There are 3 nested groupings, the coarsest first. Each group lies inside one group of the grouping before and may be the whole of it. The rows also spread widely along 11 directions, which tell nothing about the answers.
Some rows, each with its group in each grouping after it:
[-10  -4  -6  -2   6  -5 -14  23  -2   2   6   4   9   8   0  -3  -9  16
  16   5  -2  -2  14 -13  -5   0 -10 -22 -13  -2  17   4  18  14   7  -8
  -2  -7  13   0  15] | pazuv Vebe j_559
[ -6  -9  -3  -7 -14  10   3 -13  -2  10   0  12  13  13 -14  11  13 -29
  -3  23  -1  -7 -20  20   5  12  16  11   4  14   9  13   1  10  -7  -4
   2   8 -12 -12  -8] | Sovi goron j_160
[  9  -4  11  31  13  -4  -5  -8   4 -23 -11   6 -26  -6   0 -19  -2  26
   5 -10  -1  27  -1  -1  18 -14  -4  11  -8 -11   4  -4 -13 -17  12   6
   7  -3 -40   5 -43] | Sovi Bom j_410
[ -7  -4  15   1   8   1 -18  12   2   2   7   9  -3  -4  -6  -5   0   6
  17   7   6   8 -17 -15   0  11   2   2  10   5 -11 -11   4   2  -6 -19
   8  12  -7   0  -3] | Fegi gem j_922
[ -1  -8  -1   8  19  -6 -22   8 -12  10   6  18  19   0 -10 -25  -6  15
  11   4   5  12 -16  -1  -8   4  -5 -14  -5 -11 -10  -7  12   1   4  -3
 -13  19   6  -7 -22] | modov taras j_68
[-10  -5 -12   3  11 -15  -8  14  12  -1   2  -8  -2   5 -13   2   7  27
   7  12   2 -10  38 -15  13  -4  -8 -16   4 -21  24  24  12  -7   7   3
   2 -16  -7   1  10] | Fegi vofup j_558
[ -4  -7  -6  12  10 -11 -10  -4   4  -5   9  13   9   6  -7 -10   6  18
   0   3  10  18  -4  -1  -2  -6  -1 -15   0 -11  -2  12   2  -7  11  11
  -5   5  -9  -6 -31] | Fegi pevoz j_320
[ -9  -9  -8 -10  11  11  10  -9  -5  -1  -4 -10 -14  -3  -6  26  -8  16
  -9   2   8 -29  14   1   8  -5  -2   3  13   0   0  11   1 -19 -22  -7
 -14  -3   2  28   7] | Sovi dig j_755
[-13   4  -2   1  -4  -1  22 -16   9  -8 -16   1   7   2  -9  11   8 -23
 -17  -1 -18 -17  16  17  25  -6   7  23 -10   0   4   5  -6   2   7   6
  15 -10  -5 -13  -9] | Fegi kudop j_501
[ -5   5   1 -12 -18   0   1  13   1   7  18   8  29   7  -6  -3   1 -24
  16  -4   1  11   2  18   2  23  -5  -2 -15  10  11  -9  13  24  18  -4
   5  -4  11 -23  12] | Zin bub j_525
[ -7  -1   1 -10  -7  13   0  -1  -5  18  19 -13   2  12  11  19  -7   6
   4  -4  16  -8 -14 -13 -21   9   1 -22  15   8 -13  -5  -1  -5  -8 -24
  -9   0  24  25  11] | modov taras j_915
[  1  -5   0  -3  13  -9   5   3 -11  -4   0  -2   7  13 -13   4 -10  19
   1   6  -1  -4   9   4   9 -11   2 -20   0  -7  11  15  10 -10   3  23
   8 -11   9  -3   6] | Fegi vofup j_725
[-16 -16 -11  -5   3  -1 -31  14  -7   2  14  22   6  -3 -27   5   6  24
  14  23  15   4   4   1  -1  10   1  -2   8  -2   7   9  25   0  -4   0
 -14   5 -15   4  -5] | pazuv Dira j_41
[ 13  -9   8   4  10  -7   0   1 -21  -1   8   9  21   9 -15 -11  -9  12
   5   8   2  23 -20  16   5  -4   9 -16  -2   5   3   2   3  -3   9  32
   7   2   5 -16 -12] | Sovi Bom j_416
[  1   6  -3 -21   7   9   7   4 -13   2  12  -5   3 -12 -15   9 -20  17
   6 -19  14  -7  15  15   4   9 -14  -5   5  -3 -14 -17  17 -12  -7   0
 -20   0  22   9  21] | Zin Lotut j_462
[-18  -3 -17  11  26 -11  -8   3   3  -3 -11   3  -1 -13 -21  -5   1  26
 -11   3  -5 -12  33   2  18  -8 -11  10  -1 -22  -2   4  11 -14   5  -2
 -14  -3  -9   5 -17] | modov zovok j_953
[ -6   3  21 -17  -7   5  -6  19 -14   3  13   1   3   2 -14   8 -16   0
  29   0   1   6  -3  -3   9  12  -2   0   4  19  -8 -25  12   8   1 -12
  25  -1  16  -3  29] | Fegi vofup j_846
[-14 -18   8  12   7  -1 -13   9 -12 -19   2   1 -19  -1 -11  13 -12  42
  17  12   9  14  -5 -17  10  -8   5  -2  21  10  -1  -3  -2 -19  -7  -3
  17 -13 -19  30 -12] | Sovi dig j_724
[-33   0  -6  10  21 -15   4  29  18 -10  -6 -14   6 -12  -9   0  -2  22
  -3   0 -18 -18  44 -19  15   5 -12   4   6  -6  -5 -11   4  -2  10 -16
  13 -25  18  12   9] | Zin gup j_103
[ 22   1  11  10  -1   9  24 -23 -11 -12   3  -8 -11  10  22  -3 -17  10
  -7 -34  10  19 -21  10  -9 -16  -4 -17  -8   4  -8  -5 -21 -14   2   9
  -6   0   6  12 -21] | Sovi dig j_352
[  7  -6   6  -3  -9  -2  20  -2 -15  -4  17   0  32  27  -3   2  -8  -9
   1   6  -1  20 -25  16  -8  -4  15 -28  -4  20   7   8  -9   6  13  32
  17  -9  24 -15   0] | Sovi fut j_181
[ 13   1  20  14 -10  -3   7  -9  16  -5  -3   1  -5   6   7 -13  19 -23
   0  -5  -5  23 -15   4  10   3   7   8  -6   5   6   1 -17   3  14   3
  20  -3 -26 -23 -19] | Fegi gem j_844
[ -8   4  -5   1 -32   6   6  -2  11   2  13  -9  -6  26  13  17   6 -10
  13  -1  10  11   5  -4  -3   3  -2  -4  -7  10  23   8  -8  12  18 -19
   6 -19 -17   7   0] | modov zovok j_97
[  6  10  12 -10   5   9  24  -4  -3   4   7 -23  -4  -4   5   7 -16   0
  -2 -29   1  -1   4   2  -2   3  -5  -8   4  11 -20 -22 -12 -13   2  -6
   2  -8  28  13  11] | Sovi goron j_700
[ 17  -1  11  -9 -12  21  15 -30 -10  17  -4  -7 -13  10   5  16   9 -25
 -17   0   3 -10 -36  15  -8   3  14   4  14   8 -11   5 -14 -11 -18  -3
  -6  14  -5   3  -6] | modov taras j_807
[ -5  -1  10 -14 -20  20   3   3  -2   6  12 -16 -24   3   6  30  -6   5
  13  -3  13 -11  -9 -10  -8  15   0   0  24  19  -9 -12   0  -8 -19 -28
   1  -7   1  30  26] | Zin Lotut j_35
[-13   1  15   4   9   1   6  11   0   5  -8  -4   9   1   7  -3  -5  -9
  -9  -4 -18 -11 -18 -13 -14   4   2  -4   1  17 -24 -23  -4  12  -8 -16
  17  -6  33   2   2] | pazuv Vebe j_145
[  2   4   7 -22   6  -2  -3  10   1  13  30 -10  11 -22 -19   2  -1   8
  12 -17  21  10  21   3   1  23  -8  -6  17  -4 -24 -20  11 -11  11   3
  -9   6  18  -6  23] | Fegi kudop j_501
[-22 -14  -1   5   6   0  -8 -13  -2  -5 -13  23  12   7 -18   8  11 -10
 -14  25  -7 -13 -18  11  13  -5  19  18   2   3  -4  13   4   1 -13   2
   6   4  -9  -6 -26] | Fegi gem j_844
[  9  -4  -6 -13   2   5   1  -2   4  13   9  -6   1  -2 -14   8  12  -4
  -1  13   8 -10  15  10  10  10   1  -4   3  -7  19  21   7  -5   0   6
 -15   2 -10  -7  12] | Sovi Bom j_410
[  9  -6 -11  -2   9   5   2 -23  -3  17  14  -7   0  -2   0   3   5  17
 -19 -14  25   1  -9   8 -21   3   3 -17  20 -16 -24   9  -3 -31  -6   7
 -38  11   6  16 -22] | modov taras j_68
[  2  -3   1 -18  -3   2  -1  -9  -9  10   2  21  29   7 -25   1   9 -34
  -3  17  -2  -5  -8  33  18   6  10   9 -13   3  12  13  16  13   1  18
  -2  11  -1 -38   4] | Fegi gem j_844
[-12  -5   7 -16  12   5 -22  16 -20  22  19   8  20  -6 -16   2 -14   9
  15   5  10  -2 -18  -6 -12  18  -1  -9  15   8 -31 -27  16   2 -10 -18
  -7  16  32  10  11] | modov taras j_807
[-11  -8   1  16   6 -14  -8  19  -4   2  -1   4  21  19  -2 -10  -1   7
   8  23 -12  10 -16 -15  -8  -4   4 -22  -5   4   9   6   2  17  13  -5
  19  -7   6  -8  -7] | modov zovok j_953
[ -9   3  -2  17   7  -7   8   3  -2 -10 -19   3   6  21  10  -7 -12   5
   1   0 -24  -6   5  -9  10 -21  -4  -8 -26  -6  18   1  -5  11  10  -7
  16 -13   7   0 -14] | modov taras j_807
[-27   3  -4   5 -30   4   9 -10  20   0  23  -4  13  23  25  22   5 -11
   0 -11  15   4  -9 -13 -23   6   8  -9  -3  11  -6   0 -15  13  13 -29
   2 -13  13  19 -12] | Fegi kudop j_501
[  4   2   5   1 -24   7  10  -8  25   6   9 -13 -17  -6   2   7  27 -19
  -3  -9   8   7  10   9   5  24   1  16  13   1   5   3  -9  -5  10 -10
   0  -9 -31  -3  -3] | Zin bub j_525
[ 17   7  20   0  -4  12  -5   8  -2  16   6 -13 -19   3  16  -7  -8  -1
  24 -14   5   7 -16 -19 -11  12 -12 -13  -1   4   0 -19  -4   3  -2 -31
   0  13   1   5  13] | modov taras j_68
[  6  -9 -10  -7  10  10 -29  -4 -19   6   8  26  -3  -2 -11 -10  -9  21
  14   0  22   6 -11  12  -9   1  -9  -9  -8 -10   2   6  26  -4 -10   0
 -35  26 -11   0  -9] | pazuv Vebe j_559
[ -4   0  -4  -6  -1  -1 -16   5   5  10  14  10   9   0 -14  -5   9  -4
  12   4  12   1  10   3   7  16  -7   1  -4  -6   6   3  15   8   8  -9
  -7   9  -7 -13   2] | Fegi vofup j_725
[  8  -2  11  -4  -8   2  21 -14 -10  -2  -3  -1   6  26   3  13  -4 -13
  -7   6  -7   0 -29   9  -1 -12  15 -17  -2  14   4  10  -8   1  -3  15
  19  -3  11  -9  -3] | Fegi pevoz j_320

New rows, each followed by its group in each grouping:
[ -2 -12  16 -10  15  -4 -16  18 -19   3  -5  12   3  -4 -33  -3  -4   8
  19  28  -9  -6  -4   1  21   6   3   6  12   6   0  -5  20   0 -12   5
  23  10  -2 -15  17] | Fegi vofup j_846
[ -9  -8 -13 -20  -9  11 -24  10  -4  11  19  11  -4  -5 -21  13   4  10
  22  16  23  -9  11   7   4  22  -7   4  11  -1  10   9  27  -1 -12 -17
 -25  10 -17   7  17] | Zin Lotut j_35
[-20  -8 -12  13  18  -2   5 -13   3 -12 -21   2 -11  -4 -14   7   3  18
 -17  10 -10 -20  14   2  20 -14   6  16   7  -7  -1  13  -4 -20 -10  -1
  -2  -8 -12  18 -29] | Sovi goron j_700
[-16   9  -1  11  -5   3  -1   7  17  -8  -4   5  -6  -7   9  -3   2  -5
   2 -23  -9  -1  21  -5   8   4 -15  19 -22   1   0 -21   0  13  11 -29
  -1  -7  -4   3 -11] | pazuv Dira j_41
[  5  -7   8   2  -9  -8 -13  19  -2  -2  15  11  13   1 -18 -16   7   1
  22  11   6  27  -5  10   9  16  -1  -4   0   5   8  -2  12   7  15  12
  11  -2 -13 -22   1] | Zin Lotut j_35
[  0  -3  -1   4  25  -2  -1  -3 -22  -6  -9   0  -8  -2 -14   0 -22  36
   1  -7  -3  -5   7   4  12 -16  -4  -7   1 -14  -6  -5   9 -25  -5  12
  -7   0   5  13  -8] | modov taras j_68
[-14 -13  -4  -7  20  -1  -5   2 -16  -8  -5   4  -4 -12 -38  17  -6  27
  -3  21  -1 -11  19  13  28  -5   9  13  18  -2  -1   6  13 -22  -9  20
   5  -9 -10  10   1] | Sovi Bom j_410
[ -5   2  -2   9   5   3  12 -16  -4 -18  -4  -1 -14  -6   0   3 -16  26
  -9 -29   4   6  10  17   7 -10  -5   6  -1 -10 -11  -8  -1 -26   4   7
 -10 -12  -6  19 -23] | Zin bub j_525
[  1  -4   9  17  15  -9  -7  -3   5  -4  -9   5  -5  -4  -9 -15   8   8
  -4   3  -5   4  -4  -4  10   0  -1   4   4  -9  -8   1  -2  -8   1   2
   9   6 -12  -7 -24] | Fegi vofup j_725
[ 21   1  19 -20  -9  21   5 -25 -20   9   6   4 -16  -2  -7   9  -7 -13
   3 -11  15   0 -28  25   1   8   5  10  10  10 -19 -11   3 -14 -20   0
  -9  23  -5  -2   5] | Fegi vofup j_846
[  6   0   9   7  18  -6  27  -1  -1  -5  -4 -14  14  -4   2  -6  -8  -3
 -20 -17 -13  -1   0   6   6  -6  -1  -8   0   4 -17 -10 -16  -6   4  15
  10  -8  32  -3  -3] | Sovi dig j_352
[  5   1  -6  -5 -23   8   9  -7  -9  -9  -4   9  -2  33   9   9  -7  -4
   9   2   0   2   3  13   0 -15   1 -15 -31   6  46  24   7  14   9  10
   1 -15 -14  -9   4] | pazuv Vebe j_145
[ 13   2  19  18   3  -6   8   1  -6  -8  -8  -6  -7   8   3 -14  -5   6
   5  -8 -13  24 -16  -4   7 -11   2  -6  -5   2   1 -12 -17  -5  14  10
  26  -9  -7  -5 -18] | modov taras j_807
[ 15  -1   8  15 -12   3  -3   0 -12 -10  -7   9  -9  30   8 -10  -9   4
  22   6  -6  19 -16   0  10 -15  -3 -14 -25   0  38  13  -1   8  13   3
  16  -2 -27 -12 -13] | modov taras j_915
[-23   1  12  18  -2   0  22  -7  15  -6  -6 -13   5   3  13   7  -1 -14
 -18 -15 -14   0 -20 -10  -6   2  10  10  11  22 -34 -24 -29  -1   1 -24
  28 -17  19  19 -25] | Sovi goron j_160
[ -2  -5  -9   3  -9   7 -10 -10  -3   7  20   2  -4  12   3   5   0  14
   8  -6  28  19 -13   2 -18   3  -2 -13   8  -2  -6   5   1  -9   6  -8
 -20   4 -11  16 -19] | modov zovok j_97
[ 12   7  10   8  -3   9  10 -20  17   6 -18  -6 -23   4  14  -4  16 -25
 -11  -7  -7 -18  -7  -3   7   2  -4  12  -6  -4   5   8 -12   0  -9 -21
   0  11 -19  -7  -9] | Fegi vofup j_725
[-20  -8 -15   4  11   2  -8  -4 -10 -18   3  14  -5  -5 -14   9 -17  32
   7  -7  14  -3  25   9  19 -11 -11  12  -7  -8   3   0  11 -12  -1  -3
 -18  -4 -12  23 -19] | Sovi dig j_755
[  1   5   0   1 -19  -1  18  -4   6  -2  12 -17  -2  16   4  11   2  -1
   2 -13   7  18  10   6   2   0  -1  -8  -1   5   8   1 -10  -4  22   6
  10 -24  -6   3   1] | modov zovok j_97
[ -8  -3   1  -6  -1  -7  -9  28  -7  -1  12   8  18   4 -15  -4 -11  13
  26   6  -1  11  12   3   9  10  -7 -13  -7   3  19  -4  21  11  16   5
  12 -10   5 -10  16] | Zin bub j_525
[  5  14  16   1 -10   5  18   5  14   2   7 -12   1  -7  13  -9   0 -24
   2 -29  -4   7   3   5   1  20 -13   7  -8  10 -12 -27 -11  10  13 -21
   7  -5  10  -9   9] | Zin gup j_103
[-18  -8   8   2 -21   5   4  -5  12  12   6  -4  10  20  14  23  13 -19
  -3  18   1 -10 -37 -20 -24  10  21  -9  18  21 -10   6 -14  14 -10 -27
  19  -2  14  12  -2] | Fegi kudop j_501
[ -7  -4  -1  14  24   0 -23   4   3   7 -17  11 -15 -18 -11 -17   5  13
   4   5  -7 -14   5 -11  14   6 -10  20   2 -17  -8  -9   8  -7 -11 -27
 -12  23 -18   2 -21] | modov taras j_68
[-16 -13   3  15  27  -2  -7  -7  -2 -11 -29   5 -27  -6 -14   6   1  26
 -11  20 -14 -29   0 -12  18 -16   5  14  19 -11  -7  12   1 -23 -27  -7
   9   3 -16  19 -19] | Fegi vofup j_846
[ -3  -1  -2 -11 -10   6 -25   6  -2  10  27  12   2   7  -4  -1  -2   9
  29  -3  29  14   1  -3  -6  17 -11 -11  -3  -3   5  -2  17   5   6 -19
 -16  13  -9   1   5] | Fegi vofup j_725
[  8  -1   4   6   1 -13  -4   5   1   4  15  14  31  17   0 -23   4  -9
   8   0   3  26 -18   4  -8   3  -1 -28 -15  -2   5   5   3  16  21  12
   3   9  11 -32 -15] | Fegi pevoz j_320
[  3  -1   8   4  -5  -1  -3  18  -3 -13  -5   2 -13   8  -6  -3  -7  12
  25   6  -6   7  11  -2  17   1 -10  -1  -9   3  30   0   7   5   9  -5
  16 -10 -22  -6  12] | Zin gup j_103
[-16  -2  -3  17 -11   0  20 -10  25  -2   9 -17   4  13  17  11  15  -9
 -16  -5   2   1  -3 -12 -12   3   8  -6   9  11  -7   7 -27  -1   8 -11
   5 -18   9  15 -20] | Sovi fut j_181
[ 16   3   4   2  35  -7   6  -5   6   8 -15  -4  -7 -19 -13 -18   4   4
 -16  -7 -10 -15  12   2  15  -3 -13  -1   3 -22 -13   2   2 -18  -7   7
 -12  18   4 -16  -5] | Fegi pevoz j_320
[ -7  13   2 -18  -2  12  -3   6   7  11   9 -17 -26 -25 -12  15  -2   7
  12 -24   9 -12  42  -2  24  17 -18  28   9  -7  -7 -28   5 -14   4 -30
 -10  -4 -10  18  24] | modov taras j_807
[ 13   2  11  -2   9  -7   7  14  14   4  22 -19  -1 -22  -9 -13   5   5
   7 -27  15  21  27   1  11  20 -18  -1   8  -3 -13 -19  -7 -11  20   5
  -2  -6   0  -7  10] | Sovi dig j_755
[-11   0   1  25  24 -18 -10   2  15 -11   5   5  -1 -15  -3 -24   4  28
  -5 -21   5  22  10 -13   3  -2 -12  -1   1 -18 -28 -15  -5 -15  18  -2
  -2   2  -4   3 -42] | Fegi pevoz j_320
[-15   0  -7  -6  -1   3  -6  11  13   3  22 -17 -14  -9   3  18   2  31
   3 -17  19  -2  31 -18 -12  11 -10 -11  15  -4  -5  -6   4 -16   3 -19
 -16 -17   7  33  11] | pazuv Dira j_41
[ 20   1 -10 -23   4  12   4  -7 -25   7   5  16  16   9 -13  -2 -18  -2
   8  -2  11  -8  -8  33   2  -1 -10 -18 -18  -8  17  12  26   3  -9  17
 -32  18  13 -18  13] | Zin Lotut j_462
[ 24  -9  22  11  30  -3  -7  13 -13  -1 -14   4 -11 -15 -18 -27  -5  20
   7   8  -8  13 -27  -2   6   3  -4  -6  17  -4 -16  -9   4 -15 -14  15
  10  17  -7 -11  -7] | Zin Lotut j_462
[ -7   0 -12 -10 -17  11  21 -26 -12   4   5  -1  17  29   2  27  -4 -14
 -20   0   3 -13 -11  24  -4 -10  14  -9  -6   8   7  16  -3  -3  -2  10
  -8 -11  15   6  -7] | modov taras j_915
[-24  -7   0  -7   6   1  -9  30  -9  -8  10  -3   0   4  -7  19 -23  31
  28   7   4  -9  21 -22  11   0 -11  -9   1  11  11 -10  14   4  -3 -20
  11 -16  13  26  26] | Sovi dig j_755
[  1  -2  -4   2  -2   8   5 -32 -15  -5   9  18   8  18   5   4 -12   6
 -10 -15  18  12 -32  20 -15 -13   6 -12  -7  -1 -19   4  -1 -12  -3   9
 -19  13   7   6 -37] | Fegi pevoz j_320
[  4  -1   7  19   2  -2  10 -15  11 -10 -19   0 -14  11  14  -4   5  -1
  -4  -1 -11  -4 -10  -9   4 -14   3   1  -9  -7  10  12 -14  -1   0  -7
  11   1 -17   0 -22] | Fegi kudop j_501
[  0  22   5   8  -1  -8  27   6  20 -10  -2 -16   5   9  24  -9 -13  -8
   6 -39 -15   1  32 -10  10 -10 -20  -9 -35  -7  14 -14 -11  14  29 -12
  14 -18  20  -8   9] | Fegi kudop j_501
[-11 -14  -1   4 -12   4   2  -5 -20 -18   6  16  10  25 -13  14 -12  10
  12  19   4  14 -19  12   7 -11  15  -6  -4  19  16  10   0   2   2  18
  16  -9  -7   3 -14] | Sovi fut j_181
[ 27   7  16  -1 -15   9  30 -39   0   3   6 -14  -8   9  14   3   6 -19
 -23 -31  13  15 -28  24 -12  -3   9  -4   6   2 -22   1 -23 -20  -1  16
  -3   1   1  -3 -20] | Fegi vofup j_558
[  2  -3   1   9   2   5   6 -24  15   7 -15  -2 -17   2   5   4  19  -9
 -20   3  -2 -22  -9  -2  -1  -1   4  10  12 -11  -5  18 -11 -10 -20 -16
  -8  10 -14   5 -21] | Fegi vofup j_558
[ 14   0   9  14   1   7  -4  -7   0  -8 -10   8 -26  -5   6 -15  -2   9
  11 -14   2  12  -8   7   9   2 -10  10  -8  -9   8  -5   1  -7  -1 -10
  -5  11 -33  -1 -21] | Zin bub j_525
[  2   2   6   5  10  -7  22   7   5 -10   9 -22   5   0   7   0 -12  15
  -3 -25   1  11  18  -5   4  -3 -10 -17  -1   2  -7 -12 -12 -10  15   8
   8 -21  21  10   5] | Sovi dig j_755
